The rows are grouped in 4 different ways at once. Each group adds its own fixed numbers to the row, and there is some noise. The rows also spread widely along 16 directions, which tell nothing about the answers.
In the rows, zero is written as 128.
Known rows, each followed by its group in each grouping:
[131 102 106 121 126  90 170 142  87 163 124 153  67 165  90 124 151 124
  52 151  85 170 131  94 122]
k553 Y U k635
[136 120 137 148 130 180 121  83 162  88 162  83 130 100 148 100  86 143
 156 106 154 119 125 164 126]
k314 V J k87
[ 89 156 161 167 116 127 110 103 166  77  89 106 150 150 139 102 102 109
 185 133 124 102 147 151 159]
k314 F T k635
[128 141 191 144 122 155 158 129  76 145 127 146 109 134 108 116  98 108
  57 140 127 159 124 155 110]
k623 V U k160
[104  91 163 131 133 151 170  91 113 165  90 158 154 136 106 112 113  99
 122 138  92 127  92 142  90]
k623 F T k339
[148 139 112 106 122 116 149 157 130 154 183  67 161 118 143 100  89 169
 154  86 144  74 176 139 139]
k553 Y J k426
[ 87 135 174 124 100 123 185  91  81 105 129 130 191 160 136  79  99 131
 161 112 128 110 140 190 118]
k623 V T k426
[145  93  62 129  69 157 186 113 108 198 146 186 127 135 102 130 118 104
  88  69 104 167 156 105 163]
k553 Y J k339
[120 113 163 109 149 181 143 188 185 165 183 104  86 112 125 156  95 111
 131 107 126 130  79  80 113]
k314 Y T k160
[175 121 130 136 100 134 119  97 109 157 156 122 136 129 106  99 151  85
  94 140 101  82 156 197 106]
k623 F U k87
[169  99 174 113  79 108 191 128 102 138 165 159 129 164 149 114 125 168
 124  91  73 153 148 187 130]
k314 V J k426
[ 70 129 118 172 115 133 161 123 162 138  85 135 110 144  88 112  92 110
 129 147 120 139  93  43 156]
k553 V T k87
[131  95 106 116  70  90 188 109  86 125 113 215 126 145 130 106 101 146
 127  91 124 150 168 186 171]
k553 V J k87
[137 166 130 164 108 125 130 152 121 176 163  77  97 139  99 120  93 102
  52 166 130 131 144  82 144]
k553 F J k339
[116 100 121 155 157 175 182 110  93 125 135 148 109 115 100 116 135  97
 122  90 122 149 136 113 131]
k314 V J k426
[173 116 150 136  91 136  90 111 135  89 167 106  94 131 130 111 166 110
 133 119  96 111 139 209 115]
k623 V T k339
[131 131 139 155 142  62 138 161  87  94  69 121 117 124 128 113 138 135
 164 101 117 147 167 141 130]
k553 V J k339
[142  99 116 145 144 159 150  68 131  86 149  98 119 124 143 101 145 147
 125 108 103 155 139 165  99]
k553 Y U k339
[167 111  88 166 121 110 153 125 116 135 166 163 100  67 135 137 152 178
 113 126 153  90 165 165 105]
k623 F J k339
[119 156 147 133  72 120 138 135 130  95 147 171 135 147 133 118 102 160
 141 116 146 105 172 186 165]
k314 Y T k87
[ 93 118 106 164 155 126 128 103 112 120  80 110 126 142  82  98 138  71
 152 133 105 110 136  98 137]
k314 F J k339
[101 163  94 168  47 165 143  93 132 109 173 126 144 143 133 135 115 150
 123  84 154 158 155 123 163]
k314 F T k339
[ 94 154 126 129 131  99  89 158 146 137  44 116 135 124 134 159 101 143
 149 109 149 156 129  93 146]
k553 F T k635
[148  94 192 148 127 163 173 114  72  97 119 139 119 106 120  95 113 107
 134  66 119 139 130 203  93]
k314 F T k160
[101 140  96  89 144 105 117 118  83 137 105 107 154 152 141 133 108 105
 142  97 136 157 182 143 157]
k314 F J k160
[ 50 142  98 146 156 101 182 124  92 127 123 133 131 138 114 117 139  85
 124 160 165 141 140  80 113]
k314 Y U k426
[107  78 159 109 153 159 171  83 117 166  97 117 131 134 117 102  76 100
 107 128  93 169  74 119  99]
k623 F J k160
[169  94  99 116 111 119  97 131  82 175  66 166  99 134  76 125 147 108
  97  85  78 141 155 137 159]
k623 V J k339
[112 115 129 112 171 100 147 130  89 148 129  96 127 147  92 133 155 181
 112 156 111  90 110 122  59]
k553 F T k160
[145 100 131 117  43 116 171 142 136 135 197 138  89 129 134  98  93  98
 116 100 145 143 119 153 145]
k553 Y J k426
[179 114 126 104 137 108 108 131 146 122 171  71 133 109 174 145 142 184
 165  93 115 120 154 182  95]
k314 F J k160
[122 113 146 122 101 190 119 105 212 131 163  98 105 161 134 130  87 104
 137 118  89 166  84 106 165]
k553 V J k339
[116 127 125 145 160 177 140  70 140 129 196 103 113 136 123 110 142  90
  90 196 124  86 145 146 111]
k314 V T k426
[183 121 151 157  55 108 124 126 109 136 107 107 107 138 126  97 141  93
 103  83  73 189 143 152 127]
k623 Y U k339
[103 123  39 143  28  95 143  83 104 150 123 140 161 128 132 121 127 103
 153  72 166 140 157 125 144]
k314 F T k160

New rows, each followed by its group in each grouping:
[160 179 129 167  71 132 116 158  86 143 127 121 138 104 117 151 138 145
 102  57 153 148 176 148 131]
k623 F U k160
[146 131 139 125  89  98  91 119  76 132  79  96 107 136  98  81 111  76
  94 100 120 151 147 152 152]
k623 F U k426
[146 124 176 137 160 109 168 136  52 121  95  96 146 145 118  85 131  95
 134  97  86 145 175 167 117]
k553 V J k426
[116 101 165 115 124  98 164 170 113 130 138 106  95 174  69  99 150 149
 139 123  78  99  81 103  93]
k553 Y T k426
[ 77 121 120 107 160 141 114 104 132 121  70  93 125 133 113 124  79 132
 123 118 149 181  92  92 130]
k553 F U k87
[155 163 176 173 126 142 122 159 133 146 127  92 117 126  88 112 126 151
 105 121 102  89 136 115 130]
k623 F U k426
[108 119  96 190 105 109 109 100 157  84 106  94  96 136  80  72 138  79
 179 135 117  86 118  97 146]
k314 V J k87
[136 126 128 112 144 187 156 123 158 142 183 166 141  98 185 178 119 104
 126 109 149 174 164 170 127]
k314 Y J k87
[177 116 138  99  78  62 157 155 140 175 186 108 141 128 188 138 118 144
 142 112 117 131 156 167 113]
k314 F J k426
[131 116 139 165 108 108 164 159 104 154  96 164  96  79 107 128 107 128
 107 107 156 143 114 109 118]
k623 F J k426
[186  94 200 130  91 108 151 153 145 145 114 129 128 104 139 105 109 166
 158  80  86  97 113 183 103]
k623 F T k426
[111 131 170 189 111 184 165 114 161 108 142 110 157 101 141 126 124  77
 182  95 137 142  99 136  78]
k314 Y J k160
[187 101 169  95 130 159 111 150 161 192 124 146  89 121 139 155 109 112
  84 110  71 159 123 147 140]
k623 V U k160
[113 144 169 139 190 165  97 127 103  69 105  95 105 114 116  98 106 117
 133 118 132 121 154 166 142]
k623 V T k339
[156 144 127 142  78 114 118 149 146 149 153 159  97 123 131 147 157 114
  96 140 122 121 164 152 140]
k623 Y T k426
[105  98 116 146 158 137 155 100 123 109 101 173 138  97 119 142 156 143
 159 132 146 111 112 165  60]
k553 Y J k160
[136 143 144 100 147 165 133 112  70 147 166 103 117 144 137 121 103  68
  62 129 125 177 173 170 144]
k623 V J k160
[109 143 125 130 109 135 148 117 188 116 164 156 140 118 196 157 106 134
 145 150 159 135 157 168 135]
k553 Y T k635
[113 130 109 144 114  75 129 156 144 152  95 166 110 129 101 143 152 133
 148 139 119  97 133 104 143]
k623 F J k426
[125 119 109 116  93 116 193  70 118 154 156 153 173 190 148 106 124 114
 112 133  83 126 180 174 154]
k553 F U k635
[ 82 151 143 111  98  86  85 163 132 136 100 114  90 133 108 112  68  65
 119 159 167 108 114 115 162]
k623 F T k160
[114 131  85 141 153  92 146 116 123 126 105 116 111 108 142 107 109 138
 115 146 142 130 182 108 150]
k553 Y T k426
[119 159 143 144 190 163 106 125 160 107 138  66 148 106 140 130 122 159
 153 134 142  80 156 135 121]
k553 V T k426
[189 121 149 175  92 128 141 127 176 173 141 117 108  89 148  98  88  99
 109 133  99 112 152 132 155]
k623 V J k426
[110  96  98 126 107  85 184 116 105 149 142 106 122 150 108  88 142 112
 125 133 106 120 119 102 100]
k553 Y T k426
[122  79 122 111 148  75 182 169  85 182  93 183  97 119 100 121 134 101
 116 126 104 110 126 118 115]
k623 F T k635
[ 59 131 157 139 154 192 149 152 149 119 125 119 111 127 104 154  95  86
 157  89 151 171  71  70 130]
k314 F J k160
[129  92 136 139 112 128 118  99  83 126  82 128 125 123  68  71 107 108
 132 103 126  79 108 161 107]
k314 F U k339
[ 99 118  80 124 135 122 120  94  70  94 105 140 146 142 102 101 158  94
 166  94 139  88 181 174 144]
k314 V T k635
[133 133 124 101 172 138  78 143 168 124 165  68  90 136 130 124 120 121
 124 155 119 100 141 123 138]
k314 Y U k339
[127 121 141  93 144 120  95 147 120 118 171 117  53 130 132 149 130  91
  83 174 149 160 119 153 103]
k314 Y J k160
[132 119 116 134  90 125 138  75 173 123 134 136 156 152 149 114 109 140
 162 126 100 104 155 174 153]
k553 F J k160
[138 112 158 126  54 147 179 115 109 119 180 161 117 151 129 111 108 135
 102 101 122 146 126 189 118]
k553 Y T k160
[101 149  86 131 133 122 101  60  85 103  71 138 162 178  84 114 145 169
 113 138 111 106 189 162 156]
k553 F T k87
[126 120 137 113 138 163 155 137 104 151 167  83 103 119 135 119  86  85
  88  95 136 186 123 116 136]
k623 F J k635
[160 143 152 165 113  89 118 183 173 124 110 141  60 131 133 146 159  94
 124 136  86 153 152 110 164]
k553 V U k426
[103 134 144 124  93 116 169 130 140 178  75 168 178 142 130 126  87 164
 142  96 115 141 128 109 145]
k623 Y U k426
[135 119 151 160 113 105 130 137 205 113  96 191 108 146 138 161 187 130
 175 138  67 124 134 134 131]
k314 Y U k426
[159 106 125  68  63 135  88 134 112 208 119 120 123 161  81 130 110 156
  84  94  91 125  99 130 118]
k623 Y T k160
[ 98 152  72 134  99  86  71  79 116  88 102 114 111 139 140 110 104 102
 116 164 176 150 175 155 170]
k553 V J k339
[129 137 113 188 117  84 113 118 156  59 140  77  43 126 130  77 131 108
 126 165 116 123 159 113 154]
k314 Y T k160
[ 83 116  99 115  89 126 140 125 100 132 145 156 128 156  98 147 140 131
 140 106 152 143 101 116 117]
k314 V J k339
[116 116  86 140 100 129  96  81 142 122 139 102 124 131 115 110 160  68
 131 158 139  97 122 153  90]
k553 Y T k635
[112 113 109 148 176 155 147 144 108 139 107 165 106  96  93 151 167  90
 122 123 138 115 136 122  88]
k553 Y T k160
[136 144 178 170 179 147 170 176 150 114 117 151 135  86 145 157 131 170
 161 106 134 121 153 139 108]
k553 Y J k426
[142  76 157 124 121 132 171 142 100 116 150 151  48 115 127 129 130 102
  90  98 120 206  93 140 102]
k314 F U k339
[ 48 106 115  66 169 165 121 121 127 152  98 161 137 133 120 163  89 102
 138 127 172 136  91 116 127]
k314 F T k635
[107 121 139 113 123 107  95 110 210 142 127 106  77 156 149 153 113 133
 114 205  99 168  66  92 120]
k623 V J k160
[130 149  60 162 112 105  98 131 139 112 150  97  82 133 119 157 175 134
 114 126 139 151 160  97 147]
k553 F J k635
[130  96 133 112  82  99 158 101 131 160  94 149 156 107 169 118  88 135
 144 104 134 169 118 155 109]
k623 Y J k426
[105 150 168 144 183 120 152 120  95 116 112 130 135 121 131  94  75 163
  98 187 144  89 175 160 116]
k314 Y T k339
[145 173 115 166 111 109 152 150  91 156 150  85 115 140 135 109 103  82
  68 128 115 159 219 109 185]
k553 F T k339
[117 103  98 122 175  84 143 136 104  86 137 135  92  99 138 113 134 121
 165 123 155  96 169 165 130]
k314 F J k160
[ 84 128 117 105 135 131 151 126 157 131 149 149 137 153 166 197 161 126
 146 135 122 185 119 123 110]
k553 F T k339
[123  54  86  83 147 142 154 103 140 189 132 110  90 143  95 103  98 106
  95 122  88 138  81  78 129]
k553 F U k339
[157 116 130 149 139 119 129 179  99 119 105  79 104 108  90  95 116 140
 159  46 113 115 142 110 143]
k553 V J k339
[135 173  72 165  70 156 115 112 151 141 180 117 135 135 128 126 135  86
 112 103 143 107 198 131 193]
k623 F U k635
[115 115 155  58  72  92 146 175 117 152 170 137 101 176 140 148 100 152
 114 108 126 180  85 136 134]
k623 V J k635
[142 124 128 121  73 121 115 152 203 216 132 161 113 124 134 158  96 109
 113 153 106 103 111 101 152]
k623 V T k160
[124  93  94  86 127 123 136  90 129 129 149 125 130 160 144 121 155  90
 139 124  90 148 154 161 126]
k314 Y T k87
[127 119 146 174  54 166 176 112 150 155 124 169 161 131 125 137 135  50
 146  83 119 148 112 147 115]
k553 F U k635
[127 122 122 139  81 140 170 103  81 148 138 101 126 157 112 108 128  96
  94  71  98 211 132 108 142]
k623 F J k426
[ 90 106  84 119 147 138 107  64 116 101  95 126 135 152 102 123 158  84
 153 130 121 125 130 155 118]
k553 F J k160
[127 134 128 196  79 182 173 112 144 107 150 129 158 119  98  97 135 132
 177  47 124  85 132 141 139]
k623 F U k635
[126 101 146  96  45 145 141 134 125 166 162 135  93 179  79 107  72 127
  85 112 112 143  67 118 147]
k553 V J k339
[132  78 161  93 149 116 146 170 103 170 125 150  67 148  90 141 154  39
  99 144  89 145  81 126  85]
k553 V U k160
[158 117 150 140 124 144 184 168 174 136 161 168 110 116 150 128 113 111
 140  98 102 127 164 150 162]
k553 Y U k87
[107 141 113 125  65 101  82 124 116 137  97 108 139 133 114 128 131 116
 135 116 151 140 110 133 103]
k623 Y T k339
[ 95 136 101  91 138 119 129 131  60 150 128 154 131 153  77 118 127 100
  94 147 159  96 160 148 134]
k553 Y J k426
[131 134 160 134 126 182 127 132 100 117 156  72 129 101 123 101 123  62
 129  77 146 144 131 156 103]
k623 Y T k426
[119 142 126 113 115  92 104 152 112 164  96 104 131 103 154 157  96 110
 114 121 172 182 122 121 110]
k623 F J k635
[153 131 221 149 153 149 140 131 117 120  88 132 122 101 133  92  62 128
 111 125 116 124 145 184 139]
k623 F J k426
[108 151 138 161  83 170  77 144 202 112 106 127  89 107 113 148 102 123
 140  99 150 149  86  97 150]
k623 Y U k160
[153 127 136 120 130 124 138 137 106 178 131  74 149 115 136 117 102 183
 102 105 111 138 137 123  93]
k623 Y T k339
[ 96 120  98 131 194 123  95  66 108 125  98  97 136 122 122  98 129  76
 122 201 135  81 163 149 108]
k314 V T k339
[103 118 132 106  92 135 133  48 168 160  90 168 183 163 145  99  88 103
 136 166  94 103 149 175 158]
k623 Y T k426
[132  64 130  82 127 161 160 159 106 181 130 181  84 135  65 124 129  47
  99  95 106 134  85 127 114]
k553 Y U k87
[128 108 163  93 105 133 177 164 114 173 145 135 130 138 147 150  76 183
 114  72 118 182 107 115 124]
k314 F T k339
[129 103 170 112 181 103 142 112 115 129 112 152 126 129 136 143 152 114
 118 200 113 117 117 198  52]
k553 F J k87
[ 82 113  85  82 174  81 112 136 146 144 113  51 110 105 158 111  88  90
 148 145 163 159 111  73 123]
k623 Y J k426
[142 137 161 118  67  58 138 141 140 107 168 128 108 143 160 129 126 177
 125 149 144 122 125 186 104]
k553 F U k426
[159 122  99 175  79 151 122  74 187 113 156  88 129 108 156  97 125 108
 148  98 114 121 150 151 151]
k623 F U k635
[143 140 150 117  79 148 171 157 112 211 155 191 134 154 118 162 131  89
  71 116  97 144 160 134 158]
k623 F T k426
[130 186 138 131  61 148 116 153  91 175 137 144 147 148 115 149  96 131
  72 101 145 150 173 136 171]
k623 V T k339
[152 137 126 130  96 111 162 166 168 176 178 151  91 132 167 167 125 110
  80 147 112 183 152 112 142]
k553 Y U k339
[132 110 114 126 145  88 192 150  48 172  80 211 140 112 110 116 147 102
 110 106 110 112 206 159 139]
k623 Y T k426
[152  87 124 147 182 117 189 140 107 126 134 171  64 110 102 133 173 167
  90 131  95 126 142 128 107]
k553 F U k426
[101 140  93 150 139 117 145 104 109 144 121  88 136 107 144 135 132 111
 107 141 159 169 142  94 103]
k553 V T k426
[169  98 151 173  87 146 145  74 130 133 105 101 119  96 113  55  63 136
 103 112 116 102 132 161 133]
k553 F T k426
[131 128 121 165  83 101 135 117 119 130 123 157 107 164  86 121 171  77
 115 163  98 119 130 140 121]
k553 V J k87
[139 132 201 145 132 155 145 137 164  92 203  96  82 126 162 133 106 122
 118 152 128 151 105 167 100]
k314 F J k160
[ 82 119 119 119 156 157 135  94 146 142 110 138 131 170  96 140 118 140
 129 145  99 123 110  97 136]
k314 F J k160
[ 80 160  78 103 125 154 133  96 137 131 178 126 153 133 168 141  90  97
 131 132 178 142 180 142 180]
k623 V J k160
[127 104 112  99 148 128 139 140 153 139 174  63  97 149 131 107  96 130
 134 115 101 139 119  93 153]
k553 V J k339
[158  93 135 128 127 123 115 162 171 111 118 150  36 106 114 131 132 140
 117 106 110 147 113 124 148]
k553 Y U k426
[102 133 125 117  81 102 183 129 120 187 153 105 163 175 113  98  69 134
 117 139 119 119 116  91 137]
k553 V J k87
